The same things were measured in two ways. Each way mixes the same 10 hidden numbers, adds some noise and spreads widely along 5 directions of its own, which tell nothing about the thing.
Some things both ways: the first way, then the second way.
[  9 -24 -11   9 -21  22  -4 -10 -47  14  13   7 -16   6  -7  -3  29  17
  -7]
[  0  31  11  -4  20  21  33  30 -24 -22  14  30 -12 -28  -7  -3  17  33
  -7 -21  -8 -44  -2   3  40]

[ 29  24  -4  27  -3 -48 -61  -9  34  26   7   6 -89 -42 -12   6  -8  32
 -52]
[ -6 -12 -25 -12  15 -25  -5  17 -22   3  -7  23  19  16 -15   0 -10  -5
 -38  19 -44   9  21  -8  -2]

[ 11   6   7 -20   5 -12  13  29  22 -14 -27 -12   0   5 -19  27   6  -2
  36]
[  4  -6 -29 -17   1 -19  -9 -29   9  18  13   3  24  32 -35 -24   3 -11
   4  50 -17  32   2   9   2]

[ 20 -28  18 -23   2  -7  -6  36  61 -30 -10 -17 -12  35  -4  40  13  18
  12]
[ 21  -5 -40  -2  -3  -9 -25 -13  17   3   2   8  22  11 -17 -17   4 -14
  10  32 -10  29  16 -21   7]

[ 16  -8 -30  16  11  32  15  24 -15 -28   5  33 -46 -14  12 -26  25   4
   8]
[-10  -4  -2  14  -1   1  -3 -14  11  -1  27  35  10 -17   7  26 -14   3
  -6   6 -38   0   8   4  -4]

[  0  22   6   1  61 -18 -13 -25  21  -2   1 -17  -8  -4  38 -43 -17   5
  16]
[-16   8 -17  -8  19  34   5   2  29   3  -4 -19  -2  24 -16  46 -33  13
   1  -9  -6 -35 -12 -23 -19]

[  9   2  25  16   5  63  32 -38 -28  17  54  32  71  82  44 -41 -16   7
 -14]
[-33  12  12   3   7  26  29  21 -22   5  14 -21 -24 -64  20 -20  35  23
 -15  16  23  -3 -30  32   1]

[ 17   9  18  -4   6 -15   5 -26  17   0  19 -21 -36   2  33 -19  -6   1
 -31]
[ 19  26  -6  -5   8  37  -2  26  -3  -4  -3  15 -12 -15   2  -2 -17  16
  11 -22  10 -42  -5  -4   7]

[ 14 -60 -22 -54 -26  19  15  50  23  61  -9  -2  12  63  -8  39  16  36
 -19]
[-20 -17  -1  -3   8  12  15  21  -6 -28  43 -12  41 -12  13  33  47  12
   8  15   8 -50   9  -7  21]

[ -1  21   8  -6  38 -38 -24 -26  36 -14 -11  -5 -14   5  22  -9  19  29
 -30]
[  1   7 -10 -11  25  38 -11   4  17 -22  -2 -13  22  20 -24  27  -9 -35
 -10 -18 -40 -18  28 -22  11]

[ 18  54  18   9  64   5  -3 -13 -17  40  15   3  -9  29  40 -20  33  19
 -41]
[ 15   2   6 -22 -18  41  22  13   8 -43  16 -13  17   1 -13  46   1  22
 -16 -35 -15 -43  -8  28  12]

[ 13 -28   0 -33 -40  37  57  50   3 -15  -7   4  39  15 -31  24 -11 -22
  23]
[-11   1 -15  24   7  19   6 -12  18  -5  21  14  -2  -4   6  25  -2  28
  16  -2 -15  12 -10 -27  -8]

[  5 -20   9 -13  22  21  44  38  14  10   1 -22  -7  67  64   5   9 -23
  23]
[ 28 -17 -29   3 -34  -5 -19 -23  32  -3  -1   9  21  21  -4  19  -4  19
  36  23  -3  18   9 -32   1]

[-20 -32   1  22  42  25 -17  18  15 -39  25   6  12  53  44   6  37  10
   6]
[-12  -2 -10   4  -3  35   5  -8  23 -16 -15   5  14  -4   7  60 -28 -10
  -7 -17 -27 -11  16 -26   9]

[ -5  29  38  55  44 -13 -33 -53  10 -17  23 -12 -31 -14  40   6   4 -25
  15]
[  0 -13  -1  -9 -10  28  -5   1  -2  11  -7  21  19  14  26  16 -41 -25
  26   6  10 -20  -5  -6  -6]

[ 13  26  37  -7 -33 -16   0  21  12   1 -23 -31  -5 -21 -28  28 -13 -25
 -12]
[ 25   9 -33 -33 -24 -10   0  -2   0  22 -12  13  -4  -1 -16 -37 -17  27
   7  36  31   1 -22  33  -1]

[  2  10  64  16  34   0 -22 -30  28   7   9 -17  21  65  41  19  22  10
 -11]
[-22  -2  -8 -19   0  32  33   1  -2  -7 -13 -12   0   4 -22  22  17  25
  -4   1 -17  -6   1   2  15]

[-16  -6 -53   8  18  17  17  27 -35 -15  13  31   6 -20 -14   2  25   3
  10]
[ 19  11 -13 -16  -6   9   4  -3   3 -12  -9   2  14  -1 -20  -9  -4 -20
 -12   9 -19  18   4  10  21]

[-14   3 -22 -12  25   0   8   6 -17 -20 -10  17  15 -33 -22 -39   9  13
  11]
[-44   0 -11 -14  17  39  14   7  39   3  -5 -21  12 -29  -9  53   6  25
  -7  31   6 -55 -22  15 -35]

[ 21  40  30   7 -29  17  -1 -38 -10  16  -8   7 -18 -12  16 -32  12   4
 -70]
[  4  45  -3  -3  32  31  23  -2 -17 -17  39  26 -19 -13 -26 -21  -7   1
 -10 -51 -23 -20  13  14  57]

[ 24 -11  44 -19 -66  -8  10  33  12  -2 -32 -21  -3  12 -41  10 -17  -3
   6]
[ -4   4 -16  17  13   0  -6   5  28  -3  25  27  18 -20  12  28   5  31
  23  31  10 -31 -14 -30 -10]

[ -9 -43 -65 -18  -1  -4 -11   1  15  -5 -13  13 -34 -45  -3 -27  -6  20
  11]
[-21  12   3  -3  29  20   0  18  -2   8   4  -4  -7 -16   4   8  -4   2
   1   6   3 -42   6 -19   5]

[ 11 -43 -67  -4  24  32  14  35 -12  -1  18  37 -38 -15  -8  -7  15  24
  31]
[-22  -8 -11  12  16   9  11   1   7 -12  17  13  16  -5  -3  34  17  20
  -8  12 -32  -3   5 -18  -4]

[ -2  37  63   7 -36   9 -34 -53 -24   8 -26 -29  73   7 -32   5   0  -2
   2]
[ 22  30  -2 -14   1  25   7  35 -23  -2 -13 -23 -41 -12   2 -28 -12  23
  -5 -30  25 -19 -16   0  18]

Other things, the second way, with their names:
q_305: [ -6 -17 -32   6   1 -10  -6  -8  -3   2  -4  11  11   7 -18 -11  26  10
 -11  27 -39  55  16 -16 -10]
q_36: [ 26  -4 -26  -6 -24  -2 -17   1  13   1  18 -11  -8 -17  -9 -29  28  39
  15  18  17   9  -6  12  -7]
q_405: [  1  15  -1  -2  12  17  17  17  -8 -22  -3 -12   1  -8  -6   7  10   0
 -16  -1 -12   8  -6  -8  20]
q_476: [-11 -14  -7 -12   1  20 -16  36 -13  13 -18  -8   7 -12  38  11 -32 -21
  -7   7  17 -34  -6  -5 -26]
q_737: [ 12   2 -12  14   4 -13   6   5   0 -24  14  14  16   5  -2  16  15  17
   0  15 -21  13   3 -38  20]
q_916: [ -2  22  30   0   4  21  19  11 -10 -13  19  16  10 -31  29  13 -17 -21
   7   4  15 -40 -17  10  34]
q_633: [-22   3   1   9 -10  22  31  -3   8  -7   4  33  22 -47  32  28  -5  -4
   5  25  14  -5 -18  11  19]
q_187: [ 34  11 -25 -11   4  17  -5   9   1  -8  -8  10  15  27 -15 -21   1  -9
  25   7  -1  12   5 -27  17]
q_808: [  5   2 -10  12  10  41 -28  13  -2  10  20   5 -11 -10  35 -12 -27 -16
  22 -29  11 -11  -1 -12 -19]
q_646: [  0  34  25   2  26  15  21  14 -13 -26  23 -12 -16  -3 -12  12  -9   4
 -21 -28 -24 -29  -4  -9  40]
q_682: [  8  23   0  22  19   0   1  16  10 -19  13  12 -10  -3  -1  27  -9  30
  -1  -4 -26  -8  -7 -46   8]
q_783: [-10  22  23  25  21  20  24   7   3 -30  62  51  25 -38  37  41 -16  -9
   8 -13  -2 -51  -8  -2  39]
q_770: [ 15  13  -2 -27 -22  50  38   5 -10 -20  -4  -6  -6  -8 -13  -1  13  26
  14 -27  16 -20  -8  25  43]
q_993: [-21  15  45  22  -9  18  44   8 -20 -16 -19  30 -11 -24  37  50 -40   0
 -11  -3 -24   0 -24 -20  26]
q_118: [ -6   2 -24 -20 -12   9   8  -5  21   7  -7  12   8 -26 -13   6  -3  17
  -8  33   5 -11 -12  33  -7]
q_861: [  0  27 -11  -2  24   1  10 -18  22   1  27  14  13  10 -22  -3 -11  -6
  15  31   1  -6 -18  -2  19]
q_581: [-13  26 -29  -5  32   8  17  -3  11  -1 -13  -6 -20  16 -47  11 -18  18
 -36  -1 -40  22  -6 -15  -2]
q_427: [ -8 -10 -32 -16  -8  18 -23  -8   9  37 -13 -14  -2   7  11 -14 -30 -13
  16  21  27   1  -4   1 -22]
q_951: [-20  -2 -16  -2  23  49  -8 -14  11  11  26 -20   7   6  -3  -7  12 -20
  34  -8   8 -14  12 -17   9]
q_233: [  8 -15 -38  -5 -24  22 -15  12  18  -5 -30 -22  -4 -21  -4   8  22  28
  -5   4  -1  19   9 -13 -20]
q_653: [ 12   5   2  -1 -26  62   7   3  28  -9   1 -11 -13 -21  20  30  -2  36
  48 -28  35 -44 -14 -12   6]
q_725: [-17  21  13 -18  14   7  27   8   0  -4  -4  -4   3 -22 -21  10   8   7
 -20  31 -15 -25 -11  19  18]
q_417: [ 26  -2 -30  -3 -30  -6   8  -6  31 -10  -3  18  18 -17 -10   3  24  41
  24  46  15  21 -21  -4   3]
q_58: [ 15 -12 -24 -27 -11  23 -28  13   5  23 -35 -16  16   0  -4 -31   8 -22
  27  36  25  -8  13  -5 -11]
q_531: [ 39  24  -2  -3  -5  17  -6 -10  33 -31  27   1  14  -4 -15  23 -14  -1
   8 -16 -11 -22   0  -2  33]
q_592: [ 11  23   0  -5  21  18  20  19 -10 -32  22   7   9  -4 -13   6  11   7
 -17  -8 -18 -14 -11   4  20]
q_368: [  8  43  19   5  13  26  17  -8   9  -7  34  15 -13 -31   0 -18  -5  -4
  16   1  11 -16 -24  17  35]
q_484: [-13  13   8  -9  -5  11  16  18  -1   7 -20  -4  -7 -27  25  19 -39  -6
 -13  21  23 -23 -29   7   0]
q_805: [ 28 -14   9  21 -20 -10 -26  10  -3 -18   8   7  29  -1  35   4  -2 -30
  13  19 -14  31   6 -34   4]
q_382: [-13  -3  23  -6   9   3   2  -9  -8   3  28   1  10  13   1  13 -24 -24
 -10  10 -33 -16  -3  16   4]
q_158: [-20 -13 -18  16  24  -2 -17   8  -2   8  19  -4   9   8  12   8  -1  -6
  -4  17 -19  10   6 -34 -19]
q_514: [ 28  24 -33  -8  -9  27   2 -18  20   0  13  14  -1 -13  -4 -25  -9  -3
  31  -6  38  11  -5   0  46]

Some of these things the first way, each followed by its name:
[ 11  23  50  22 -11  12 -25 -53 -24  -3  -9  -2  47  29 -13 -10  -1  12
  25]	q_158
[  4  32  77  -1 -43  -6  16  18  -1 -17 -18 -22  43  45 -12  13  11 -14
 -36]	q_118
[  8 -10 -20 -30   7   8  17  28  50  11   6  14 -16  -8  15  -2  -2   5
 -51]	q_233
[  7  41  45  25  -4 -11 -11 -32  -8  27  15   8  34  36   6 -16 -15  10
 -37]	q_405
[ 19 -29 -38  -7   1  10  30  46  -1  45  31  17 -37  34  26  -9 -19   8
  -6]	q_737
[ -2   6 -63 -20   5 -14  35  35  -3  17  -9  18 -24 -20  10 -26 -17  -6
  -1]	q_382
[-26  47  44  30 -16  17 -27 -66 -38 -21 -42  -7  67 -46 -26  -9  10 -34
  22]	q_427
[ 23  21   7  17 -19 -25   4   8  28  21   7  15 -37   4   6  -1 -33  -3
 -23]	q_805
[-18 -23  13  70 -19   8 -21  26 -16 -36  28  24  10  19 -11  24 -10 -21
  32]	q_993
[-21  -6  23  13  29  -7 -51 -58   4 -52 -31 -16  19 -30 -24  35  49  10
  56]	q_58
[ 31 -18 -44   1  57  10   7  12  -1  13  54  22 -38  16  15 -10   4  38
  11]	q_592
[ -2 -20 -10  16 -30   1 -31  21   5 -27 -19  19 -13 -35 -48  18  11   7
  16]	q_916
[ 23 -13   2   6  28  23  24   5  11   0  41  14  -7  57  37   9   7  11
   7]	q_305
[  1  42  50   9 -10   1 -13 -23  10  29 -21  -7   4 -23  -5  28  22 -24
 -52]	q_770
[ 40  10  82  22  -4 -16 -44 -23  27 -23 -11 -23 -11  48  -7  -5  -5  31
  32]	q_682
[-27  22  37  20 -75 -15 -21  20 -23 -13 -28  -4  69 -19 -67  18 -22 -22
 -10]	q_484
